There are 3 ways to turn a row about zero (a turn may also mirror it). The second row of each pair is the first, turned, with some noise. The first 27 pairs use one turn. New pairs use 2 turns, one after the other, and a turn may come again.
In the rows, zero is written as 128.
Known pairs, each followed by its turns in order:
[146 145 150 129 165 181  81 107]
[140 143 116  53  88 125 118 137]  K738

[137 108 112 182 106 113 135 172]
[122 148  58 128 132 114 125 154]  K165

[137 101  69 124 130 178 127 135]
[155 121 118 176 151  96 129  85]  K619

[ 93 133  75 113 124 130 100 100]
[146 111 127 141  92 108 156  75]  K165

[ 83 100  92  90  92 151 129  79]
[142 109 105 116 119 125  82  49]  K619

[115 145 175  95 132 193 132 122]
[153 137  77  82 171 107 118 141]  K619

[169 114  40 139 103 156 136  74]
[106 157 130 174 123  89 142  32]  K619

[161  77  94 153 140 141 163  33]
[153 126  59 116 166 174  80  60]  K738

[128 104 126 163 133 122 192 119]
[106 191 116 138 167 116 119 120]  K165

[ 92 100 105  64 154  58 112 189]
[173  35 184 124 113 169 138 136]  K619

[153 143 118 125 141 147 145 163]
[113 104 115 155 158 131 121 146]  K165

[169 118 125 102  94 184 170 106]
[160 134 144 168 166 133  63 111]  K165

[125 130  85 143 155 157 122 109]
[137 134  96 163 130 129 156  94]  K619

[139 115 165 110 142 162 143 131]
[142 159 155  99 138 140 108 139]  K738

[153 161 170 138 117 154  51 141]
[155 152 123  99  51  97 141 160]  K738

[135  73 113 101 127 110  90 107]
[162 122  74 127 155 145 149 158]  K738

[157  91 121 106 162 110 120  68]
[ 72 102 128 125 160 154 148  82]  K619

[ 76 127  89 143 150 134 134 116]
[121 141 127 149 123  94 177  96]  K165

[124 135 109 181 146 163 140 116]
[133 100 139 104 107 142 115  76]  K738

[125 150 142 130  91 129  91 153]
[139 144 135 144  88 103 161 141]  K738

[129 133 129 158 154 124 218 136]
[101 111 177 145 156 145  71  87]  K738

[ 89  95 117 136 111 125 163 136]
[130  94 115 149  98 116  86 127]  K619

[123 145 151 114 152  89 141 117]
[ 94 133 150 104 131 157 143 122]  K165

[140 105 149  96 114 154 144 119]
[147 174 134 125 150 150 125 133]  K738

[123  59 121 108  84 101 113 139]
[148 165  98 143  63 155 104 127]  K165

[120 124 121  96  98 145 175 152]
[145  99 134 112 117  74 105 128]  K619

[ 86  93 152  92  73 123 136  90]
[182 177 152 130  96 167 122 100]  K165

New pairs, each followed by its turns in order:
[117  81 110 170 142  98 149 113]
[176  99 140 127 126 117 159  89]  K619 K738

[117 122 105  84 140 125  67 141]
[113 135  95 189 149 161 140 127]  K738 K165

[133 119 194  95 181 124  91 114]
[168 176 188 139 134 100 141 165]  K165 K738

[190 164 135 159 191 100 129 133]
[ 99 119 213 144 163 124 110  96]  K619 K738

[127 155 109 140 106 126  93 173]
[111 139  95 175 110 122 103 117]  K165 K165

[173 144 153 125 107 132  98  95]
[ 84 144 138  89 143  90 128 135]  K619 K738

[179 145  84 111 134  53 139 170]
[181 108  86 169 118 144  89  61]  K165 K619

[141 146 145  86  84 107 153 134]
[155 103 161 157 135  89 106 137]  K165 K165

[106 158 106 132  77 141 119 142]
[ 98 124 120 148 133 106  78 106]  K165 K165

[ 89  98 149 126 141 140 108 132]
[106  97 150 116 154 115 151 144]  K738 K619

[136 166 166 180  94 116  92  88]
[ 94 158 192 116  86 144 126  91]  K738 K619

[162 161  69 165  78 137 102 125]
[123  97  46 142 147 168 136 141]  K165 K738

[142 140 131 113 133  71  88  94]
[152 109 167 173  87 140 143 112]  K738 K619

[107 154 125 139  86 131 132 149]
[134 158 171 108 129 125 128 132]  K619 K619

[196 112  91 130 155 169 139 107]
[128 162 114  79 108 159 188 105]  K738 K738

[ 98 149 122 117 143 170 149  62]
[ 83 146  82  91 174 108 131 130]  K738 K738

[134 164 163 101 146  83 108 117]
[156  93 110  90 153  87 116 133]  K619 K619

[108 131 131 146 122  82 125  96]
[143 118 154 132 138 156 127  85]  K165 K165

[141 129 142  60 140 157 120  80]
[115  74 106 103 145 141 160  79]  K619 K619

[133 103 155 176 132  79 175 142]
[ 98 162 139 164 163 185 123 149]  K738 K619

[115 122 172 206 153 136 129 191]
[ 58  93 191 158 135 145 134 166]  K165 K738

[159 108 112  85  64 189 130 171]
[171  90 101 123  46 179 114 126]  K165 K738

[129 144 108 162 135 115 126 100]
[118 136 139 135 123 115 144  82]  K619 K738

[102 170 147 157 142 125 143 119]
[ 95 133 143 111 169 130  99 141]  K165 K738

[151 153 120 137 103 168 125 132]
[ 99 105 122  93 144 141 131 110]  K619 K165

[183 148 141 179 104 146 175  93]
[151 149  63 107  83  88 151  95]  K738 K738

[115 175 137 155 102 131 106 115]
[154  82 122 120 160 147 123 110]  K619 K165

[149 146 133 132  97 127 158  89]
[106 138 112 140 149  85 159 126]  K619 K738

[179 114 144 145 130 143 105 134]
[109 101 156 101 125  99 103 132]  K619 K738

[125 123 106 151  93 115 116 130]
[142 121 121 148 128 144 112  92]  K738 K738

[101 124 147 158 108 157 176 158]
[162 161 125 108 122  93  76 125]  K738 K738

[103  92 114  95 113 147 129 158]
[110 128 131 112  83 108  90 149]  K619 K165

[146 117 112 159  98 135 198 166]
[103 189  74 135 153 146 103 147]  K738 K619

[183 181 158 117 169 103 142  99]
[145  62 100  89  88  90 124 141]  K619 K619

[116 120  62 103 135 139  98 114]
[107 129 147 118 173 176 144  96]  K738 K738

[112 149 126  95 125 164  59 176]
[179 128 149 177 129 192 110 136]  K165 K738

[116 125  98 109 107  93 124 151]
[154 147 138 107 123 138  88 151]  K619 K165

[153 145 114 133 102 116 133  83]
[130 110 162 113  95 124 114 100]  K165 K165

[162  96 150  91 112 156 135  73]
[130  91  98 105 128 188 155  93]  K619 K619

[100 100 105  83 131 160 124 105]
[145 156 123  74 150 109  98 139]  K165 K165

[159 109 135 144  97  97 136  94]
[137 132 138 109 142  72 153 122]  K619 K738

[ 95  67 150 127 108 173 112 185]
[140 174 172 167 109  79 141 179]  K165 K619

